All rows are made from the same 12 directions, up to rounding. Whole rows:
[[ -7 -12  -1   0  26  -5 -11   8 -18  -4 -22 -12  18  13  -3  -7  27   0
  -17   4  -1]
 [  8   9 -30  15   5 -31  -5 -21  18  15  18  17  23  21  -1   7   1 -20
   10  -9  -4]
 [ -8   2  13   3  16   5  -4 -23   3   6  -7  12   0  22   9   2  11   6
   -5 -24  -9]
 [-12 -15   9  -4 -11  -4   4   9  12  15  -8 -25 -26   5 -35  -5  19 -14
   -4  14  -1]
 [  2  15 -17   3  24  -9   4 -28   4   5   5   6  11  33  20 -10  15  -4
    0  -4 -22]
 [-18   1 -13   7 -10 -23   4 -16  10   4 -16  13 -12  10 -24  14   4 -10
    2 -10  15]
 [  9  -2 -13 -17  22  10   7  -2 -18   1  -8  -5  -7  -5  15   2   8   4
  -31 -20  -7]
 [  0 -15 -19   3  44 -16 -12  -1  -5  11  14  -7  18  -9  20 -18  18 -18
   -6  16   7]
 [-12   2 -18  -8   9   3   5 -13   1   7 -10   2  -9 -11  26 -27   6  -5
   -1  33   4]
 [-10 -11  30   1  -3  10  -7   6  -8  20 -20  -5  -5  14  -3 -24  31   3
  -19  16  -4]
 [-28  17   0   6 -10  -4   5 -33   5  -4  -1  -3 -17   1   9 -14  10   2
    7  19 -31]
 [  0 -16 -33   3   4 -18 -16   2  24  24  -9   2  24  -3  -6  -6   6 -31
    4  23  16]
 [ 16 -14  22  10  24 -14  -5  23 -10  16  28 -12   9  21  -9 -18  25  -8
   -3   7   8]
 [ 17   6 -44  -5 -24 -14   5  -4  11   8  15   9   9  -7  -4  10 -20  -8
  -10 -11   3]
 [-18  -1  37  14  10   0  -2  -2  -1 -26   7   5  -9   3 -11  14 -11  16
   30 -15  19]
 [ 11 -11   6  -6  27  20 -14  12   5  -1 -28  -1  30  21   9   3   6  -1
    4  -3   1]]

Rows cut short, each followed by the rest of it:
[-29 -13 -22  -9  21  -8   7  -6  -3 -22 -11 -18 -17 -12  -5 -10   1   3
   3]	[15 24]
[23 13 19  4  1  9  5  5  6 13  7 19 -1  6 14  6 -7 -7 17]	[-2 -2]
[ 18  18  20   2  36  15   5  -4 -18  -8   3  22   5  -1  42   7  -6   6
  13]	[-12  -6]
[-26  -6  22   1 -14  17 -14  -9  -7  -4  -3 -15  -7 -27   7 -11   8  13
 -13]	[ 11 -28]
[ 23   4  -3   0   1  -6   3  20   7  20   2  -6  -8 -25  -5  16   1 -38
  14]	[ 22 -12]
[  9  -5  -1   1  15  -9   4  13  10  10  18 -16 -11 -14  -5   0   3 -26
  20]	[23  1]
[ -1 -20   5  -1   8  -9  -6  19 -19  12   1 -12  -2  -8 -11 -12  22  -3
 -29]	[ 4 13]
[-12   5  12  -7  11   8  14   8 -16 -23 -34  -2 -23  -8  -2   8   1   5
  11]	[11 12]
[  0  -3 -16   3  15 -23   2   6   3  13   3 -20  -8  -9 -12  -1  21 -34
   6]	[ 29 -13]
[-11 -16  17   0  -8  -3  -1  13   9   7  -5 -23 -20   0 -36   4  13 -10
   2]	[6 1]
[-20 -11 -12   6  26 -18 -11 -25  -7  -1  28 -12   2  -6   7  -9  15   3
 -19]	[-17 -10]
[ -1  -7 -31 -14  27   3   3   8  -7 -32  15 -34   9 -11  12 -15  -9   9
   5]	[19 -2]
[ 14  19  15  -4   4  10  22   8 -19 -22  16   4 -17   0  13   0 -15  19
  11]	[-5  2]
[-23  16   1  10  13 -17  14 -18 -20 -51  15  -6 -12   8  -7  11 -11  27
  17]	[-18   1]
[ 18  -4   2  -9   7  27  -9  23   0 -16  -4  -8  19 -25  16  12 -23   2
  14]	[ 7 -4]
[ -7 -20 -17   2  -3   0 -25 -12  40  18  17 -19  27   5  -9  -5   0 -15
   7]	[  3 -17]
[  8 -12 -21  -8 -10 -10   5  13  -6  -9  28 -14  -5 -18 -18   7 -16   7
 -17]	[-20  17]
[ -5  19   5  19   0 -26   1 -10  -8  -3  -5   7   2  10 -12  19  15 -14
  11]	[ -1 -23]
[-20  -5  15   5 -15  16 -18 -22  14  10  12   1   9  -3  18 -24   1  14
  -4]	[  8 -17]
[  7   2  17  -2  -1   6   9  26 -27 -20   2  -2  -4  -4   2  -9  -5  20
  -1]	[ 8 20]
[  6  26 -11  -2   3 -12  32  -6  -9 -17  16   7 -26   6   9  -6 -11   4
  20]	[12  8]
[  9  -5 -10 -16  -8  14   8  23  11   2 -30 -13  -3   8 -12  -6   0 -10
   7]	[28  9]
[-18   0 -14   6  18 -10  -7 -19  -2 -27  -2   4  21  18   2   4  -5  17
   5]	[-19   7]
[-25   8 -20  -8   0   2  11 -23  15  -6 -37  -1  -8  29   3 -21  11   1
  10]	[28 -1]
[ -5  38   9   1 -13   6  26 -22  -4  -7 -16  18 -27  13  19  -7   0   5
  19]	[ 20 -20]
[ 27  -6   1  -5   3   9  -6  19  -2  12 -17  10  17   5  -6  25  -3  -8
 -12]	[-27   5]
[ -6   6 -14  -5   6   1  10 -14   3   2   5  15 -16 -24  28 -12 -14  -4
   9]	[17 17]
[  9  11 -20 -11  13   6   9  -8 -17 -17   8  -9   9  15  20 -13   2  19
 -17]	[ -7 -19]
[-18   1 -30  -3   2 -18  10 -26  10   3   6  -1 -12  10   0 -17   5  -3
  -4]	[7 7]
[ 14  -9 -19 -20  13   6   7  11  -5  35  -8 -16 -16 -19  15 -22  24 -26
 -29]	[ 29 -10]
[-11   0   2   0  -9  17 -17  -5 -10 -18  -8   5  15 -37  19  13 -18  15
  -6]	[ -8 -11]
[ -6   1 -29  -2   4 -11   4 -15  16 -15 -12  10  10  26 -13  15 -14   4
  10]	[-24  21]
[-28  -3  13  19 -17 -10 -16  -7  15  -4  -9   1   3 -17 -16  10  -2 -10
  26]	[19 -2]
[-19 -23 -20  -8 -12  14 -25 -12  18  -4  -2 -19  22 -15  -4   0  -9   9
 -17]	[-12 -11]
[ 20  13 -22  -8  -3   4  -1  -5  -6  16 -24  18  10 -12  16  23   1 -16
 -21]	[-15 -22]
[-14   0   9 -16   1  30   7 -11  -3 -18 -15  -9 -11  10  14 -17  -3  30
  -8]	[-3 -6]
[  8 -13   4   5 -18  -8 -15  13   7  26   9 -18  15  14 -24  -9  23 -12
 -19]	[  6 -21]
[  3   7  -2   8  21 -23   8  -5 -15   0   6   6 -12  -4  -5  18  10 -13
  -2]	[-16  -1]
[ 12   4  -1 -18  20  21  10  -4 -10   8  -5  -3  -9   5  30 -19  10   6
 -19]	[  1 -13]
[  6  12 -15   6  20 -23  14  -5 -22   0  -6  37  -2   4  20  -2   0  -2
  -3]	[-3 38]
[ -4  -5   6   0  -7   8  -5   8   0 -11 -19   9  13  11  -5   1  -9  14
   4]	[-4 21]
[  5  -9 -24   0  18 -18  -8   8 -12   0  13 -20  18  -3  -2  -6  15  -8
 -18]	[  5 -10]
[  9   8  -4   5 -18  10 -11   3  14 -14   2   0  30   4   2  10 -21   5
  21]	[  4 -16]
[ 19   0  16 -16  -8  19  16  23 -16  10   4  -6 -34 -31   5   2  -5  -1
 -15]	[1 2]
[-15   5  22  11 -22   8 -14 -13  -9  -4  16   3   6 -15  12  -8  -1  21
 -10]	[ -3 -24]
[-11  -5 -22 -10  12   4  -2   0 -13 -19 -23  -8  10  -4  10  -8   2  10
 -12]	[10  6]
[  3  -8  -6  11 -10 -15 -21   0   1  25   8   0  25  -2  -5  -4  19 -14
 -21]	[  2 -18]
[  9  16   1  -4   5  10   6  -9 -14  11 -17  21  -2  -3  30  -4   7  -1
 -13]	[  1 -11]
[ 11  14  -4  -7 -11 -10  23  18 -30  -3 -12  -2 -31 -21  -8  10   6  -7
 -16]	[ 8 -1]
[ 17  -9   5 -11  13  19  -4  11   1  18  -2  -2   8   6  17 -16   7  -2
 -11]	[6 0]
[ 12 -20  -9 -10  16  -7   7  -2  29  23  51 -25 -26  -2 -18  -1  -4 -19
   3]	[-19   6]
[ -7  -4 -20  -5   9  -3  -5  -3  -6  -6   4 -14   0 -35   9   5  -2  -8
  -8]	[  7 -12]
[ 14  -1  30   7  11  -6  10  25  -8  -3   0   8 -11  14 -19  13   1  -3
  17]	[-8 28]
[ 10  26 -19  10  12 -21  12  -3 -21 -40  25   4  13   0  11  13 -19  11
  20]	[-6 -6]
[-12  14  10  27  24 -33  -2  -8 -26 -18   6  17  13  11   5   1  14   3
  14]	[3 8]
[ -8 -16  15  17  18 -15 -23 -12   1  14  19   6  19  11  -6   4  16  -2
 -12]	[-30   0]
[-11 -23   3 -12  25  11  -6  -2   8 -12   9 -34 -10  -5 -15  10   1   4
  -5]	[-25  -6]
[ -4 -28  -5  -1   3  -1 -20   1  13   4  19 -15  11 -12 -21  17  -7   0
 -14]	[-36   6]
[ 10  25 -16   0  -2  -7  13 -12  17   3 -19   1 -12   2  -9  35  -2 -31
  24]	[  1 -35]
[ 21  11   7 -12 -14  29   6  -2  16  -5  16  -8  -4  -1   6  16 -24   8
   9]	[-21 -31]
[-13  25 -11  12  -5 -11   6 -18   0 -17   5   9   8   8  21 -22  -4   5
  27]	[ 38 -10]
[  9  -8 -22  -6  23  -6  -4   4 -10  -5 -11   9   9 -17   2  28  -9  -7
 -13]	[-30  18]
[ 15  11  11   1 -30  13  -5  -1  -3  21  -6  17   5  -8  10   6   0   0
 -18]	[ -9 -23]
[ 16   5 -19 -19   4  15  15 -10  11   1  23  -7 -20 -19  15   8 -22  -2
  -2]	[-17 -10]
[ 11  12   3  -6  -5  23   3   4   6  -1  -3  -4  15  20  26 -31   0   8
  14]	[ 37 -19]
[ 19 -16  28  -8  13  30  -8  40  -4 -15  -1 -15  15  -5   1   2 -13  11
  14]	[ 5 14]
[-21 -24   3   7   3   3 -29  -9  10  -5  13  -6  23 -14   0  -3  -7  12
  -4]	[-12   8]
[ 10 -15 -18   3 -22 -14 -11  16  17  15  -8   3  24  14 -32  10  -2 -12
  -5]	[-6 20]
[ -3  23 -13   8  -3 -21   9 -18  -5   1 -14   5  -3  21  -7  10  18 -12
  -2]	[ -1 -29]
[ 26   3  10  16   5 -19  -5  23 -19  10  27  19  17 -13   8   4  -2  -9
   1]	[ 1 15]
[ -4 -20  20   6  35  -2  -9  15   8   0  -8  -6   2   2 -13   9   7 -16
  24]	[ 4 24]
[-11 -22  -6  12   7 -25 -13  10   0   0  14   0  11  -8 -18  -3   1  -5
   0]	[ 2 37]
[  7  -2 -16  -7  18  15 -10  -5  14   0 -21   9  24   1  21   6 -10  -7
  11]	[1 1]
